There are 2 nested groupings, the coarsest first. Each group lies inside one group of the grouping before and may be the whole of it. The rows also spread widely along 2 directions, which tell nothing about the answers.
In the rows, 100 means zero.
Some rows, each with its group in each grouping after it:
106,59,101,119,129,81,81,116,110,60,119,111,103,100,102,98,97,75,115,123,142,69,99	Govef Kudo
102,111,104,100,95,81,106,106,105,93,123,90,105,95,112,100,122,81,105,122,140,64,94	gepa Rekis
93,81,101,114,106,91,98,111,109,80,114,115,105,111,104,109,107,80,114,102,137,75,96	Govef Rapun
109,126,93,94,105,106,91,72,135,120,80,93,109,95,115,116,124,87,105,107,136,62,85	gepa Mig
86,132,100,92,92,113,101,88,129,114,72,92,107,100,120,134,146,89,110,110,115,81,85	bip pevo
103,111,98,120,114,100,98,119,84,97,103,97,104,110,105,107,129,75,128,102,130,61,114	tor sige
111,105,87,85,99,117,87,66,133,81,82,99,97,89,111,115,108,83,97,125,135,88,86	bip goseg
113,87,79,93,115,110,88,83,137,73,91,88,101,87,110,117,91,77,98,140,128,100,84	bip Tun
75,91,105,120,105,77,106,123,109,88,120,113,105,106,96,114,130,81,113,100,133,64,109	Govef kog
102,63,95,107,112,76,98,114,91,60,120,74,107,98,98,103,117,59,96,149,126,74,96	bip begut
132,93,87,110,121,110,83,83,130,72,84,86,101,97,112,94,95,78,125,124,131,82,90	tor siro
101,137,100,112,106,131,106,90,118,113,83,118,96,108,112,118,123,102,125,107,125,83,87	beneb Sufo
85,136,109,110,90,97,116,89,113,124,109,104,98,103,110,125,145,88,116,91,127,53,106	gepa rap
106,133,88,109,101,125,106,97,125,116,79,117,98,101,106,133,132,103,122,115,123,69,84	beneb nolur
126,102,93,103,124,124,94,90,132,83,75,102,88,98,101,124,98,79,106,139,134,77,73	beneb Mib
114,110,99,119,120,107,106,116,112,90,95,114,93,101,103,118,114,95,115,128,123,69,101	beneb gurig
100,105,103,98,109,107,85,91,137,98,80,114,96,102,109,111,105,92,103,96,131,69,92	Govef morol
109,97,104,99,105,90,100,92,109,101,115,95,104,96,113,102,116,90,118,118,132,61,95	gepa Liga
80,116,100,110,86,99,105,105,116,113,103,127,106,111,106,119,129,85,121,75,133,67,108	Govef Rapun
110,78,95,103,100,90,107,99,104,70,113,93,102,97,99,108,108,72,97,130,131,86,101	bip goseg
145,79,86,109,131,114,68,85,109,63,74,88,100,98,110,92,99,70,117,130,137,77,95	tor sige
95,123,101,95,80,89,108,96,112,110,112,98,110,94,110,113,133,87,110,107,136,64,94	gepa Rekis
97,125,87,94,96,140,78,65,153,118,54,131,95,102,119,134,116,100,111,80,132,87,83	Govef Rapun
82,124,108,105,83,94,120,106,103,111,102,94,108,100,107,126,149,83,111,110,118,76,96	bip pevo

New rows. What belongs after each?
111,104,95,85,104,112,83,80,133,84,77,84,97,92,113,114,110,78,104,133,122,95,75	bip pevo
117,95,108,126,121,85,120,137,90,82,114,106,101,105,96,104,122,80,117,136,122,61,110	beneb gurig
93,93,93,106,109,98,84,88,137,85,84,113,95,100,104,120,114,90,110,108,130,75,94	Govef kog
108,92,99,101,109,90,98,91,110,99,116,91,104,92,121,96,112,87,113,121,130,70,102	gepa Liga
83,111,107,119,109,96,94,108,114,106,101,130,107,106,116,125,134,93,120,82,134,67,106	Govef Kudo
103,163,86,99,95,144,95,66,151,127,54,110,105,106,129,124,137,95,125,75,119,73,90	tor siro
103,156,90,104,91,132,104,84,134,130,77,112,108,111,120,121,137,97,129,80,124,75,97	tor siro
120,138,91,111,112,129,103,87,130,108,67,124,90,101,111,125,120,105,112,112,124,78,82	beneb gurig
121,126,89,86,113,112,73,53,151,109,68,91,101,86,119,111,111,84,106,111,138,68,77	gepa Mig
100,52,104,123,135,61,84,126,88,51,123,111,103,100,91,98,91,70,113,127,137,65,101	Govef Kudo
126,125,89,99,112,135,81,78,120,97,61,99,103,98,119,110,120,84,124,102,126,80,92	tor sige
111,106,97,111,121,112,109,103,108,87,98,105,90,109,106,101,108,95,116,127,132,83,83	beneb Sufo
94,149,109,122,96,115,129,125,103,120,97,124,97,104,106,124,144,101,118,96,112,68,106	beneb gurig
103,114,93,121,106,95,103,113,110,96,108,96,106,112,106,102,122,78,125,101,124,73,111	tor siro
118,120,93,79,103,120,85,66,142,110,70,94,98,84,125,114,115,94,116,115,132,66,80	gepa Liga
108,97,90,92,100,102,102,92,117,83,98,96,101,95,101,112,114,78,100,124,132,84,88	bip goseg
101,53,102,115,113,72,89,120,96,66,125,102,104,107,90,87,93,72,114,119,137,69,107	Govef Rapun
126,112,82,105,112,118,95,96,125,90,91,101,92,103,103,122,111,93,122,133,128,68,87	beneb nolur
97,125,99,85,95,111,94,86,131,103,73,95,109,93,117,130,128,88,103,122,122,81,84	bip pevo
111,95,99,103,110,71,104,97,100,84,122,90,93,94,110,107,119,75,108,124,133,58,105	gepa rap
125,101,94,89,120,97,85,75,137,100,84,94,99,84,105,98,107,78,102,126,138,66,87	gepa Mig
89,82,108,113,112,78,98,120,115,88,109,107,101,101,98,116,115,85,110,107,139,70,106	Govef kog
105,137,89,109,96,118,99,91,130,109,84,100,107,101,118,111,134,84,131,91,121,79,100	tor siro
134,96,94,105,126,125,90,92,131,81,82,100,84,97,103,115,94,82,112,140,128,76,80	beneb Mib
121,125,91,99,114,121,102,92,131,96,64,118,92,95,108,121,114,98,115,128,122,69,89	beneb gurig
97,145,93,116,92,119,115,105,119,123,95,109,109,105,115,112,142,90,129,86,120,72,104	tor siro
123,72,84,101,113,91,88,93,115,59,91,73,103,88,105,104,100,63,92,152,125,84,79	bip begut
126,92,93,114,120,98,92,99,118,73,101,87,102,100,107,88,101,73,118,129,123,78,100	tor siro
86,109,109,105,94,90,104,108,102,96,107,91,114,99,106,122,141,79,110,119,114,81,97	bip pevo
123,95,90,108,133,112,94,90,109,69,91,101,90,104,106,90,93,91,122,144,135,88,81	beneb Sufo
82,98,104,118,106,79,103,119,114,98,115,115,102,109,97,123,123,91,114,89,137,74,113	Govef kog
112,93,91,95,98,110,97,83,120,81,89,98,102,94,105,109,113,80,100,128,134,87,92	bip goseg
85,135,101,96,92,105,102,93,120,128,104,106,103,102,123,120,143,95,118,87,129,58,103	gepa Liga
95,124,97,104,106,112,83,87,140,101,67,135,98,103,113,128,118,90,121,83,139,73,88	Govef Kudo
115,105,83,90,107,113,93,78,142,82,76,95,102,88,116,117,108,81,101,126,125,98,83	bip Tun
132,98,88,85,120,112,78,57,146,87,75,87,93,83,113,100,94,80,104,132,140,64,77	gepa Mig
108,108,94,85,112,127,71,72,157,94,58,120,92,99,119,116,100,93,108,96,129,77,86	Govef morol
93,126,108,117,99,112,123,119,114,115,99,117,103,115,100,130,140,86,121,110,123,67,91	beneb Mib
116,94,96,122,117,92,111,124,89,87,120,106,99,105,94,107,117,76,119,143,119,60,100	beneb nolur
91,138,98,93,89,116,103,85,130,117,71,94,103,90,117,139,146,94,109,106,115,85,86	bip pevo
110,128,91,77,102,123,85,62,141,121,74,103,94,92,126,118,118,102,113,110,132,74,87	gepa Liga
102,86,96,102,106,104,84,93,118,85,94,122,96,101,104,112,95,78,116,105,133,78,92	Govef Rapun
97,125,104,126,99,104,106,130,80,107,108,108,108,107,110,109,149,79,132,85,126,64,117	tor sige
111,80,99,109,119,74,99,105,107,88,126,86,102,96,98,88,118,68,108,131,134,51,100	gepa Mig
109,87,110,123,122,94,120,134,91,85,128,98,100,116,92,111,119,76,120,134,123,65,104	beneb Mib
98,116,103,99,101,100,108,89,114,117,105,105,103,101,120,113,125,91,120,100,129,62,98	gepa Liga
137,90,92,81,124,114,76,65,139,83,83,84,96,86,126,99,84,86,104,140,136,76,77	gepa Liga
109,136,83,89,100,123,81,59,160,126,61,95,101,85,118,115,122,89,104,103,138,65,80	gepa Mig
92,148,96,98,89,110,104,75,136,143,84,102,108,95,113,118,143,92,110,89,127,57,91	gepa Mig
125,93,100,106,133,111,100,96,110,71,93,100,93,108,102,91,94,84,115,143,130,82,79	beneb Sufo
102,131,98,93,95,111,94,78,129,127,81,99,108,94,113,116,137,91,106,107,131,62,91	gepa Mig
114,58,103,103,122,90,76,105,124,63,100,103,98,107,105,97,81,81,98,126,139,63,104	Govef morol
